The rows are grouped in 2 different ways at once. Each group adds its own fixed numbers to the row, and there is some noise. The rows also spread widely along 2 directions, which tell nothing about the answers.
In the rows, zero is written as 128.
Known rows, each followed by its group in each grouping:
[133  90 103  93 147 123 121 175 125  98 126 143 100 133  88 158 175 165
 107 104 108 113  81  99 129]
j835 M
[197  68 123 108 146 115 153 135  79 101 164  90  96 177 114 166 160 145
  78  87 126 103 123  98 147]
j943 X
[142 101  96  93 153 131 133 192 134 122 115 132  93 129 114 152 141 149
 102  91  87  92  99 106 114]
j808 A
[124 114  93  66 121 129 168 159  98  73 127 103 114 117 123 151 169 160
 121 118  97  84 118  93 114]
j619 Y
[137 105  92  87 123 114 142 169 102  73 122 128  98 112 103 167 182 161
 106  98 101  93 113 101 114]
j619 X
[186  83 111 110 120 106 162 135  75  82 163  67 109 153 138 153 176 182
 100  99 135  85 120 112 144]
j943 G
[171  80 123 107 133 118 144 152 103  89 133 107 109 153 123 150 183 170
  88  90 115  79  98 110 137]
j954 G
[126 121  88  57 123 113 152 160  95  68 110 118 100 110 126 141 174 168
 133 124  97  95 106  76 123]
j31 Y
[111 104  81  72 143 129 116 186 151  84 102 153  99 105  97 138 181 190
 127 116  85 103  78  85 114]
j31 M
[164  84 115  99 145 121 127 170 122 120 144 129  78 162 116 158 147 140
  83  82 106  94  94 108 135]
j835 A
[110 118  82  65 136 130 131 213 118  66  97 159 109 100 100 146 199 175
 154 130  84  95  69  99 107]
j954 M
[161  76 118 109 174 154 131 178 172 135 121 152  85 154 107 163 135 147
  58  83 104 113 103  91 129]
j808 Y
[161 101 114  79 125 111 170 154  64  61 133  87 117 148 133 145 178 153
 113 122 117  86 111  84 126]
j954 Y
[154  86 121  91 143 119 153 154 107  83 146 108  98 165 119 148 156 154
  95  99 123 102 106  87 145]
j835 Y
[136 104  85  79 103 105 172 153  55  50 137  93 114 114 120 165 198 161
 132 112 116  87 128  99 110]
j619 X
[152  97 108  78 137 116 157 149 107 100 125 102  99 137 133 138 153 161
  96 103 106  99 114  77 137]
j31 Y

New rows. What belongs after each?
[176  76 133 115 157 140 128 175 126 111 115 158  89 150 104 165 169 147
  68  72 106 100  97  97 135]
j954 X
[134 121 104  76 131 133 155 188  96  63 107 132 119 120 130 137 189 169
 132 122  93  85  93  89 114]
j954 Y
[152  94 101  81 137 121 154 146 113  94 128 103 100 139 131 144 156 165
  94 103 105 103 120  83 140]
j31 Y
[138 104 118  76 140 135 154 171 104  76 121 124 104 136 127 145 176 164
 115 110  91  92 101  90 115]
j954 Y
[125 100  85  76 119 104 146 160  91  81 126  93 117 131 114 145 174 174
 131 128 103  95 103  87 135]
j31 M
[174  84 108 115 142 113 141 152 131 106 140 103  90 144 117 161 161 173
  74  82 122  96 104 110 133]
j808 G
[121 110  80  66 115 104 139 167  95  72 113 105 106 108 109 143 189 181
 142 127  92  96  96  84 118]
j31 M
[145  95  99  81 130 124 140 165 105  84 126 130 102 116 100 169 169 153
 101  94 109  94 116 107 118]
j619 X
[149  97 121  90 143 134 151 174 108  85 122 128 103 154 132 147 171 152
 104 101 103  92  99  87 130]
j954 Y
[169  68 120 115 163 127 109 166 142 126 128 147  82 154 104 157 151 160
  55  66 105 112 117  90 144]
j31 X
[150  90  99  88 131 106 152 155  97  86 139 103 107 128 112 175 172 149
  96  86 115  95 127 104 126]
j619 X
[108 111  85  67 132 114 127 191 115  69 112 151  98 107  95 149 193 180
 150 125  99 107  80  94 116]
j835 M
[158  94 113  87 152 129 127 193 122 113 112 142  91 141 119 145 155 154
  97  92  92  84  88 112 116]
j954 A
[159  79 126  95 133 116 159 136  87  96 160  91 102 180 131 146 154 146
  91  92 132 106 120  92 155]
j835 Y
[125 120  85  55 121 120 146 181  94  83 122 109  98  99 121 153 177 151
 134 114  85  71 106 110 108]
j619 A
[157 104 101  90 106 103 160 141  83  69 142  70 117 126 122 160 186 173
 113 112 113  76 117 114 129]
j619 G
[161  80 123 128 156 127 123 165 169 124 132 130  88 135 102 168 160 165
  59  68  96  92 101 120 140]
j619 G
[174  84 112  95 148 108 131 163 117 130 131  95  82 148 130 147 148 151
  82  88  94  95 109 101 146]
j31 A
[131 103  96  76 125 120 134 187  99  62 125 148  90 110  99 168 186 159
 132 104 113 106  95  92 114]
j835 X
[145 101  89  81 114  95 152 142  68  63 133 107 104 122 123 149 183 159
 114 111 111  93 122  87 125]
j31 X
[130 105  94  73 121 108 148 168  97  71 126 100 126 113  99 157 185 170
 132 128 101  90 102  96 116]
j619 M
[130  91 103  97 145 128 120 190 143  95 124 155  91 133  87 157 175 172
 110 103 106 112  75  99 128]
j835 M
[172  68 124 105 151 110 142 154 103 115 137 102 111 177 106 153 170 155
  77  99 105 102  95 101 150]
j954 M
[142  85 100  85 132 112 144 165  99  92 140  96 119 134 100 165 177 173
 109 112 105  96 107 103 125]
j619 M
[127 100  91  81 138 123 130 170 122  95 120 122 104 126 102 151 172 181
 119 121  94 109  90  90 121]
j31 M
[141 104 105  69 118 114 171 149  85  74 136  94 113 133 130 154 169 154
 115 120 109  95 119  88 121]
j619 Y
[135 111 110  76 128 132 155 180  92  67 116 127 110 130 130 143 180 159
 126 113 103  91  96  89 106]
j954 Y
[162  79 112 116 153 131 131 169 136 113 127 147  78 145  92 170 151 147
  71  79 113 109 110  96 120]
j808 X
[125 119  90  67 119 116 162 159  93  56 130 104 114 114 129 149 177 159
 131 117 107  94 117  95 112]
j619 Y
[148 113  80  68 104  94 156 145  61  53 131 100 105 118 119 154 188 167
 132 114 114  93 120  92 119]
j31 X
[163  85 115  97 137 116 148 156 104  92 129 105 120 161 106 150 176 161
 102 102 111  98  97 100 133]
j954 M
[148  93 108  97 141 128 144 149 131 106 126 123 101 150 127 138 143 162
  80  99 100 109 114  85 139]
j31 Y
[141  78 103  99 153 136 127 177 142 109 126 164  89 128  92 170 164 154
  76  79  95 107 106 104 122]
j619 X
[138 115  90  81 109 102 142 160  87  43 135 111 105 115 118 151 207 188
 146 118 124  84  91 108 128]
j835 G
[138 106  93  73 125 114 147 178  97  95 130 103 108 121 123 162 165 155
 121 114  89  71 110 117 111]
j619 A
[159  76 131 102 171 142 131 163 154 123 133 151  84 167 108 149 138 143
  68  72 113 122  94  91 149]
j835 Y
[142  92 102  93 145 126 121 182 121  84 126 165  90 122  96 159 183 157
 105  87 107 105  95 102 119]
j835 X
[159  80 108 104 147 123 131 164 126 108 117 140  91 134  96 172 169 158
  74  80 105  96 111 105 126]
j619 X
[164  69 113 102 171 145 120 180 146 126 132 148  93 154 101 158 152 166
  82  89  98 108  91  98 138]
j943 M
[173  69 122 112 139 108 150 140 102 106 154  99 101 158 105 175 161 136
  67  78 118  95 134 107 133]
j619 X
[153  81 102 101 150 130 124 182 138 100 120 170  79 131  92 162 159 153
  85  83 102 108 103  92 117]
j808 X
[176  75 127 124 145 122 125 153 117 103 137 112 105 159 116 157 180 163
  71  76 111  96  93 111 147]
j954 G
[141  96  96  75 120  99 162 143  79  78 140  73 132 141 117 164 193 159
 122 119 122  88 110  98 129]
j619 M
[166  78 115 106 153 120 130 164 122 133 139 115  89 152 119 167 139 146
  75  78  99  82 114 120 130]
j619 A
[109 114  71  65 144 122 120 197 139  87  94 156  99  98 104 145 184 181
 140 120  82 107  78  82 107]
j31 M
[154  87 117 104 163 151 141 170 134 117 130 145  92 149 121 151 147 169
  83  92 105 109 101  90 134]
j943 Y
[129 109  84  73 137 124 120 184 130  77 100 162  91 104 100 147 178 170
 120  99  94 104 107  92 111]
j31 X
[146 110  82  67 110  94 162 165  60  77 142  74  98 125 130 147 167 151
 137 120 107  72 115 104 108]
j808 A
[147  95 105  83 121  98 144 155  75  70 157  90 104 157 106 151 181 170
 126 120 136 103 105  93 134]
j835 M
[129 121  98  66 137 123 136 204 108  89 101 147  95 104 119 142 177 163
 129 114  73  71  81 105 110]
j954 A
[152  76 119 107 168 138 119 183 166 145 125 142  81 146 102 153 128 143
  58  70  81  98  97 122 129]
j619 A
[147  90 111  88 142 127 145 153 117 101 127 107  92 147 130 144 144 159
  78  89 102 111 112  79 140]
j31 Y
[149  77 121 106 161 140 131 186 148 120 111 152 100 152  93 153 164 157
  84  86  94  96  74  99 136]
j954 M
[173  86 127  99 138 116 146 157  84 109 142  89 100 160 131 155 158 134
  84  92 103  75 108 120 132]
j954 A
[155  82 103  87 133 105 144 140  86  93 138  79 122 150 119 149 166 163
 104 111 112 103 109  89 140]
j31 M
[133 108  89  74 136 141 155 176 111  80 120 140  96 114 118 145 166 168
 126 117  92  96  98  90 118]
j943 Y
[132 109  97  93 131 135 130 173 152  89 112 139  98  96 101 157 186 187
 111  96  95  92  90 125 112]
j619 G
